Every row belongs to one group in each of 4 separate groupings. Each group adds its own fixed numbers to the row, and there is some noise. The rows also spread widely along 13 directions, which tell nothing about the answers.
In the rows, 128 means zero.
Known rows, each followed by its group in each grouping:
[ 85 140 126 125  85 127 104 132  95 147 120 166 115 185 130 170 151 110
 159 105 125  62 120 143 140 142 151 128 189 130 114 133 151  82 123  80
 164 134 150 100 107 153 100 138 149] => K53 (0) K635 K288
[120  85 132 126  88 151  98  94 113 141 134 147 140  98 121 108 104 140
 104 147 137 134 143 134  98 138 129  93  90 100  93 126 126 129 106 142
 137 127 103 130 121 123  89  92 108] => K307 (2) K150 K532
[ 99 108 154 120 140 141 111 149  90 113 122 172 124 129 143 148  91 138
 158 107 133  94 161 139  91 180 132 137 176  96 105 142 114  86 136 107
 147 142 102 122 152 106 108 124  75] => K307 (0) K150 K387
[120 118 143 142 169 132 117 137 135 116 131 127 111 139 125 121 100 105
 129 125 138 118 131 135 120 129 115 146 135 152 134 140 128 128 122 105
 117 122 139 137 160 129 118 140 108] => K495 (1) K90 K34
[125 110 133 123 124 148 144 139 119 136 141 153 156 140 167 121  93 134
 155 102 133 107 146 143  93 152 122 156 175 128 130 151 140  75  99 118
 154 136 128 131 159 122 108 113 129] => K53 (2) K578 K387
[ 98  95 130 135 133 117 101 110 137 121 112 157 109 130 126 132 113 112
 113 132 138 114 136 122  93 139 130 120 124 118 129 127 128 117 129 113
 129 119 134 110 121 132 114 134 117] => K495 (1) K90 K544
[116 174 178 123 167 119 116 138 108  93  69 126 121 112  99 135 132 135
 126 154 137 102 142 132 158 137 162 136 154 120 102 117  83 146 187 129
  97 152 106 117 111  98 132 177  62] => K307 (2) K635 K34
[141 146 142 130 118 140 163 129 115 135 121 146 165 218 157 142 131  94
 134  75 130 100 149 136 118 136 118 142 176 136 132 172 172  69  64 150
 150 128 135 126 134 159 124 131 185] => K53 (0) K578 K544
[143 155 108 158 122 113 106  83 144 153 119 114 125 121 138 104 149  79
 120 122 142  99 120 115 126 127 167 120 118 138 135 126 140 142 155 116
 125 134 181 145 123 159 116 164 150] => K53 (1) K90 K288
[133 102 155 105 131 116 161  93 161 104  70 150 146 113 146  85 116 161
  94 160 159 161 141 143  93 113 137 125 106 131 137 121 122 128 110 151
 124 135 112 139 119  77 122 122 111] => K53 (2) K90 K532
[124  84 159 124 142 174 139 111 155 100 106 146 164 150 128 123  72 136
  88 161 154 123 172 122  75 130  99 142 114  84 133 136 116 161 102 142
 153 133  98 109 133 105 115 111 123] => K307 (2) K90 K532
[127 100 173  97 139 118 167 174 148 126 166 142 102 112 118 116 102 188
 133 118 130 165 102 156 119 132 124 106 153 171 111 144 134  50  75 128
  76 113 101 161 152  97 101  79  88] => K307 (1) K578 K532
[149 151 133 122 113 163 127 152  81 145 186 113 165 186 134 118 107  89
 147  95 113 137 127 143 166 119  87 117 112 129 135 152 182 106  31 133
 176 105 107 154 143 181 122 119 182] => K53 (2) K150 K532
[116 128 142 109 148 111 124 134  76  99  99 112 100 127 121 126 139 112
 136 135 125 145 125 120 141 138 105 136 108  88 130 128 145 125 103 111
 153 120  92 138 129 136 158 147 109] => K307 (2) K578 K387
[128  67  77 163 149 102 129 153  94 111 101  99  62 103  65 149 159 126
 131  99  72 161 105 150  94 142  87 138 124 142  85 167 140 124 123  82
  91 111 111 121 155 165 139 121 105] => K495 (1) K150 K532
[116 145  95 122  62 112 155 146 120 159 120 128 120 159  98 142 178 149
 132 112  91 128  99 148 145 111 133  84 157 125 110 127 168 102 101 114
 138 128 122  95  85 165 119 109 163] => K307 (1) K150 K34
[154 141 122 115 135 140 156 144 161 141 172  97 137 118 151  95 114 123
 142 121 145 145 123 128 129 116 117 117 114 119 158 128 150 131  90 117
 148 126 142 154 150 139 140 120 154] => K307 (2) K150 K532
[153 169 136 113 148 141 159 158 150 158 192 104 162  86 159  74 103 155
 166 106 139 138 122 141 130 136 152 112 139 157 144 123 114  95 119 145
 119 125 132 172 152 125 122 120 122] => K53 (0) K578 K544
[137 118 135  82 107 126 206 165 194 129 160 108 102 115 134 126 128 192
 144 147 149 144 103 136 122 112 113 117 165 117 154 126 145 125  91  97
 143 149 130 142 133 113 133  94 134] => K307 (2) K150 K288
[111  79 122 137 121 160 125  89 121 131  94 118 146  97 110  93 109 163
 113 166 123 115 138 171  79 127 139 155 113 170 108 122 100 180 133 101
 134 138 114 129 151 111  84 105  94] => K53 (0) K90 K544
[145 193 128  91  87 109 135 162  51 147 169 138 138 105 163 125 140 119
 199  85 124 142 105 143 170 158 139  87 161  89 137 128 156  52 110 139
 179 125 116 178 141 154 146 142 121] => K495 (2) K90 K288
[144 151 200 103 141 133 108 153 145 145 250 124 104 114 116 117  84 130
 141 132 160 129 103 115 168 141 131  81 115 147 133 126 140  99  81 136
 103  97 114 193 138 143  93 108 115] => K53 (0) K90 K544
[104 122 174 134 154 139 119 121  94  90  66 147 121 193 102 163 114 100
 110 137 128  90 146 143 126 136 122 162 161 130 116 148 128 138 122 107
 129 141 111 113 132 122 112 158 106] => K307 (1) K90 K288
[133 156 189 121 154 126 145  93 148  93  72 136 146 251 140 129 125  57
  72 133 165 119 151 115 149  91 111 139 111 126 170 144 172 140  54 158
 146 122 132 117 103 136 142 168 185] => K307 (1) K90 K544
[ 93 131 118 165 133 153  95 121 108 142  93 133 143 154 104 142 127 103
 129 129 106  58 145 136 113 142 153 159 160 134 105 130 117 139 169  85
 120 142 151  80 118 142 102 160 122] => K307 (2) K578 K387
[116 142 135 144 181 118  97 136 126 121 136 130 117 139 135 114 114  79
 128 103 140 126 139 104 131 133 130 118  98 116 137 128 129 108 128 124
 114 105 143 125 125 143 149 168 137] => K495 (0) K578 K532
[179 105 113 148 134 144 136 112 168 141 168  89 138  81 120  99 115 128
  96 129 140 157 139 100  84 124 117  98  84 105 128 145 117 154 116 176
 103 119 114 137 133 162 126 102 135] => K307 (1) K635 K544
[129 108 128 120 118 171 141 128  73 123 119 109 155 138 124 113 106 143
 140 129 109 139 147 170 111 131 101 140 119 132 111 146 130 150  81 126
 168 134  76 139 162 136 111 102 115] => K307 (0) K150 K544
[133 115 138 142 151 151 121 124 144 130 139 105 141 129 114  99  97 117
 110 143 128 141 132 137 114 107 109 136  86 152 140 125 124 165 104 128
 120 112 125 126 136 139 119 130 133] => K495 (2) K90 K544
[122 144 123 105 109 109 145 127 124 117 107 132 116 115 110 137 145 137
 124 148 135 125 117 118 136 129 136 103 140  82 129 116 134 140 138 120
 141 136 115 123 103 138 138 136 122] => K495 (1) K90 K532
[117 154 180  95 101 116 136  87  89 123  85 128 122 146 118 108 150 133
 106 153 145 123 121 155 168 108 159 120 114 161 109 123 138 136 101 145
 116 138 108 150 116 114 103 136 111] => K495 (0) K578 K544
[155 183 137 126  83 150 130  80  55 147  76 136 215 136 161  76 129 108
 132 117 126 132 151 174 145 118 166 117 113 143 114 127 128 129 122 188
 157 143 122 153 135 125 104 153 125] => K495 (2) K90 K288
[144 108 135 129 132  98 146 151 155 136 147 154 123 103 140 111 126 145
 132  81 124 176 124 128  81 151 127  83 133 112 131 139 141  35 109 163
 102 100 121 135 119 128 143 112 121] => K307 (2) K90 K544

New rows. What belongs after each?
[113 122 151 137 170 101 124 143 137 127 114 143 120 121 133  86 118 138
 134  96 119 165 119 169 106 124 145 115 113 199 129 123 117  71 123 131
  78  98 136 136 140 102 122 140  99] => K495 (0) K90 K544
[149 147 100 103  56 115 185 111 159 146 100 125 147 126 137 114 168 156
 108 138 138 145 126 123 129 101 138  86 130  84 133 120 150 143 114 159
 153 151 127 107  79 139 138 113 166] => K495 (2) K150 K34
[ 89 164 147 110 130  75 135 149 149 117  92 161  90 174 141 139 160 117
 142 106 139 117 110 135 163 115 152 112 162 131 151 113 157  74 125  90
 128 130 166 104  83 116 149 177 143] => K495 (2) K150 K288
[122 136 145  82  88 114 151 141 119 137 153 134 100  79 139 137 136 168
 158 139 148 117 108 117 133 158 146 105 170  80 123 121 136  91 128 108
 151 148 115 154 128 123 127 113  99] => K307 (2) K578 K288
[ 87 103 126 107 108 155 148 133 101 107  86 107 110 174  74 155 140 144
 120 183 107 107 111 156 138 102  91 165 137 125 131 118 150 190  87  50
 175 135 101  95 122 143 121 117 141] => K307 (2) K90 K532
[133 135 140 143 144 146 165 161 180 125 128  84 107 159  49 149 144 164
 101 152 107 110 108 145 139  84 125 136 150 178 108 132 106 184 139 105
  59 136 135  88 104 146 106 129 138] => K495 (0) K635 K288
[148 136 150 132 146 108 132 140 135 111 136 118  96 121 106 143 137 115
 126 123 132 128 115 106 135 143 120 120 139 106 128 144 139 119 127 122
 111 124 124 148 123 148 140 151 123] => K53 (2) K90 K288
[150 185 148 116 147 132 137 122 140 156 160 104 172  95 162  52 114 127
 135 117 150 152 134 130 141 115 165  94  87 141 146 105 117 117 120 172
 118 121 128 163 125 123 132 141 127] => K307 (0) K578 K544
[188 175 161 121 130 161 171 100 138 126 142  68 168 184 126  96 128  86
  83 142 152 139 141 108 175  78 106 124  78 129 140 149 155 195  60 190
 129 132 115 156 130 169 128 136 188] => K495 (0) K578 K34
[ 63  91 165 141 129 155  64 113 111 109 100 181 120 151  99 165  82 124
 111 156 138  52 168 124 103 164 133 146 156 103  91 130 104 139 150  86
 137 145 107  78 101 110  80 144  84] => K53 (2) K150 K544
[158 174 114 183 166 119 121 151 166 131 140  96 108 123  80 183 154  75
 123  98 117  55 141  57 124 166 147 128 188  70 111 157 110 145 220 131
  66 144 171  92 100 196 150 197 144] => K495 (2) K578 K544
[135 112 156 114 144  70 177 144 152  88  67 148  72 138 113 152 161 148
 122 108 136 136 117 142 118 139 135 136 185 136 112 159 139  80 132 113
  78 148 136 130 130  98 140 144 100] => K495 (2) K150 K532
[168 114  66 183 105 137 128  56 130 168  88  92 160 117 157  86 162  68
 122  98 117 109 140 143  69 126 154 154 113 145 134 154 153 151 148 123
 137 137 197 138 170 167 119 142 169] => K307 (2) K90 K387
[ 89 123 131 133 189 149  86 157 150 124 177 115 116 103 137 115  74 106
 150 144 150 102 141 100 122 142 111 146 112 105 162 106 105 146 139  76
 150 117 143 117 137 135 139 156 115] => K495 (2) K578 K544
[119  80 135 127  97 112 137  96 132 111  89 143  86 169 101 167 160 122
  85 137 139 118 129 115  99 119 111 119 132 102 108 152 149 134  96 131
 125 130 115  95 102 151 117 113 151] => K495 (0) K635 K544
[138 183 156 107 156 122 166 153 162 127 126 130 164 137 158  91 121 152
 146 112 147 137 133 148 141 110 159 115 150 155 153 114 111  94 123 154
 117 131 128 131 111 106 137 146 135] => K53 (0) K635 K544
[113 152 140  93  93 144 167 121 111 115  85  99 133 136  80 125 147 175
 110 188 123 123 115 153 157  91 131 122 123 121 119  97 115 209 127 111
 149 149  91 111  93 126 119 130 124] => K495 (0) K90 K288
[145 121 148 126  89 119 146 107 154 130 120 159 134 141 116 146 136 126
  90 124 142 120 137 104 108 137 138  88 141  85 114 141 144 103 125 168
 108 131 130 112  92 135 114 123 143] => K495 (2) K90 K532
[171 127 178 123 150 116 161 105 154  96  93 145 155 168 167 101 105 103
  85 106 168 169 161 123 107 107 120 118 110 122 140 158 140  98  76 213
 103 127 111 140 131 107 132 134 135] => K495 (1) K635 K387
[167 179 128 135 108 139 143 108 146 162 156  92 147 125 114 106 144 107
 112 134 136  98 113 112 160 118 158 113 130 139 119 138 142 151 128 143
 103 140 151 150 122 169 102 137 159] => K53 (1) K578 K532
[106 109 111 113  85 155 124 112 148 146 159 140 125 118 146 151 105 130
 131 156 164  71 140  94 102 148 126 125 163  64 136 127 133 149 134  98
 179 159 138 113 125 148 104 113 141] => K495 (1) K578 K288
[ 88 131  91 151 115 206  77 126  86 173 149 154 233 152 176  87  62  97
 156 109 115  94 172 156 103 129 130 139 106 129 133 113 118 116 109 121
 198 118 138  92 137 143  97 131 154] => K495 (2) K578 K532
[113  99 143 114 155 158 171 155 169 121 131 131 148 166 137 111  88 155
 124 137 136 130 130 151 106 108 101 162 145 162 149 136 141 115  70  98
 137 126 126 117 143 108 115 109 147] => K53 (2) K578 K532
[121 147 122 135 102 109 111 114 152 157 159 118  78 117 110 150 159 106
 133 125 144  64 110 110 142 140 164 107 160 125 118 129 138 140 163  87
 109 146 180 129 118 164 103 143 136] => K495 (0) K150 K544
[148 136 152 111 139 124 151 135 127 106 122 132 136  94 111 119 112 155
 119 142 136 145 131 124 119 144 128 107 136 100 115 131 111 127 128 156
 116 136  85 151 125 118 125 124  95] => K53 (1) K90 K532
[ 96 163 152 147 180 151 127 158  85 101  61 131 184 220  89 115 115 114
 115 110  82 137 148 176 144  99 116 145 111 175 128 120 122 131  96 135
 127 100  86  78  90 133 137 175 148] => K53 (0) K90 K544
[148 160 166 124  76 162 128 132 121 157 187 145 159 166 123 157 106 116
 123 119 140  71 145 106 146 142 137 105 175  93 106 151 146 108 108 163
 123 141 129 123 114 162  80 116 147] => K495 (2) K578 K387
[ 53  93 130 110 114 123  86 117 120 121 104 171  99 122 133 133 115 150
 134 158 152 103 131 136 108 127 142 117 121 112 122  93 107 124 141  77
 159 131 125  90  98 103 107 126 100] => K495 (0) K635 K288
[166 163 144 124  89 157 156 108  79 150 126 104 167 141 133 120 136 117
 140 122 120  91 132 154 149 137 147 156 171 152 103 159 148 134 105 138
 139 160 125 165 163 152  87 124 134] => K53 (2) K578 K387
[109 151 128 124 115 173  74 133 140 158 210 146 152 111 150 144  74 101
 158 148 169  42 150  90 134 157 142 117 153  64 141 110 113 140 147  96
 183 140 149 117 123 156  97 131 135] => K53 (2) K635 K532
[ 76 151 203 118 164 105  95 153 134 110 126 187  85 205 138 169 113  97
 144 107 160  66 134 127 149 145 153 132 188 143 134 132 139  54 122  88
 108 124 156 105 115 105 109 162 113] => K307 (0) K635 K387
[123 175 135 119 122 136 141 137 104 145 114 154 187 140 174  93 112 132
 162  94 130 127 145 166 123 130 162 116 150 144 140 115 119  84 134 147
 149 133 139 135 135 113 123 150 127] => K495 (0) K90 K288
[149 146 131 161 165 164 136 167 110 121 136 127 173 172 123 145  91  93
 144  83 103 101 160 133  99 155 107 152 177 110 128 162 129 110 124 137
 130 128 120 115 160 157 128 145 133] => K307 (1) K90 K387
[123 129 121 119 123 133 161 144 117 134 113 100 129 122 109 115 144 154
 142 132 105 130 111 157 126 122 128 146 148 153 123 131 133 129 114 106
 127 135 119 128 134 136 129 122 122] => K307 (2) K578 K544
[ 85 156 145  99 150 131 153 173  87 105  84 130 138 193 119 127 128 132
 159 129 104 130 111 179 165 103 110 158 153 157 156 113 152 109  82  69
 172 116 114 117 130 118 148 152 138] => K307 (2) K90 K532
[110 197 118 153 129 127 161 171 172 146  91 141 180 197  89 131 149 137
 116 106  87 112 121 155 150  88 158 102 163 157 133 104 127 109 154 135
  85 118 159  47  52 140 133 173 173] => K495 (2) K90 K532
[120 116 167 124 136 146  90 101 143 133 167 118 109 134 141 101  86  93
 113 158 174 108 133 123 148 115 121 131  89 148 135 132 144 159  89 107
 140 127 148 158 152 125  91 129 122] => K495 (2) K150 K34
[132  89 118 131 164 136 169 144 168 113 103 149 160 144 175  98  85 146
 134  92 135 155 158 156  57 133 102 151 148 143 152 155 132  88  84 135
 146 131 118 122 159 104 137 114 132] => K53 (1) K150 K544
[112 110 116 147 114 118  84  86  96 134 102 139 123 128 136 109 137  82
 116 122 131 134 134 120 111 136 130 111  81 102 123 126 151 115 116 126
 158 109 133 127 116 147 132 142 133] => K307 (2) K90 K34
[114 104 102 141 136 125 127 170 156 133 155 128 104 107 106 140 118 145
 139 111 108 132 124 125 100 139 108 108 135 102 126 127 126 114 131 106
 121 116 126  95 111 150 138 125 129] => K495 (2) K150 K544
[155  54  96 156 142 171 164 173 160 130 185 104 145 157 111 119  85 150
 113  87  90 195 143 141  60 110  43 112  87 125 123 168 148 123  39 154
 125  91  88 105 142 169 131  73 177] => K495 (0) K150 K288
[108  93 163  83 120 108 159 143 143 110 115 180 125 133 178 109 105 177
 145 123 161 155 130 160  99 130 123 126 155 134 144 127 137  42  74 124
 152 125 108 136 132  73 121  95 108] => K53 (2) K635 K387
[111 152 171 121 149  84 111  64 129 111  53 135 113 173 137  77 151  73
  80 149 165 143 114 139 168  82 155 121  65 177 150 111 159 138  89 124
 117 111 150 151 103 109 127 175 143] => K53 (1) K90 K532
[134 152 109 153 134 115 129 144 189 159 158 119 119 154 126 122 145 101
 129  94 122 114 121 113 126 118 140 100 133 130 151 129 156 105 125 117
 108 113 180 101  98 165 141 151 178] => K307 (2) K150 K544
[123 159  92 120 119 140 130 174  92 146 161 111 149  99 119 129 125 137
 184 113  98 116 118 135 136 153 117 121 156  91 142 115 131 119 136  99
 181 120 109 126 125 171 150 139 133] => K53 (2) K90 K544
[134 144 179 126 157 103 119 137 111 104 117 119 104 103  73 118 124 147
 108 146 117 147 112 138 151 133 139 104 116 152 100 124 108 129 131 146
  71 113  83 149 107 121 116 144  76] => K53 (1) K90 K544
[ 94 115 151 118 175 104 121 114 177 106 115 142  84 119 143 121 116 116
 127 150 174  96 126 109 110 137 144 143 132 124 158 112 124 134 148  66
 128 132 163 136 134 104 133 156 114] => K53 (0) K90 K532
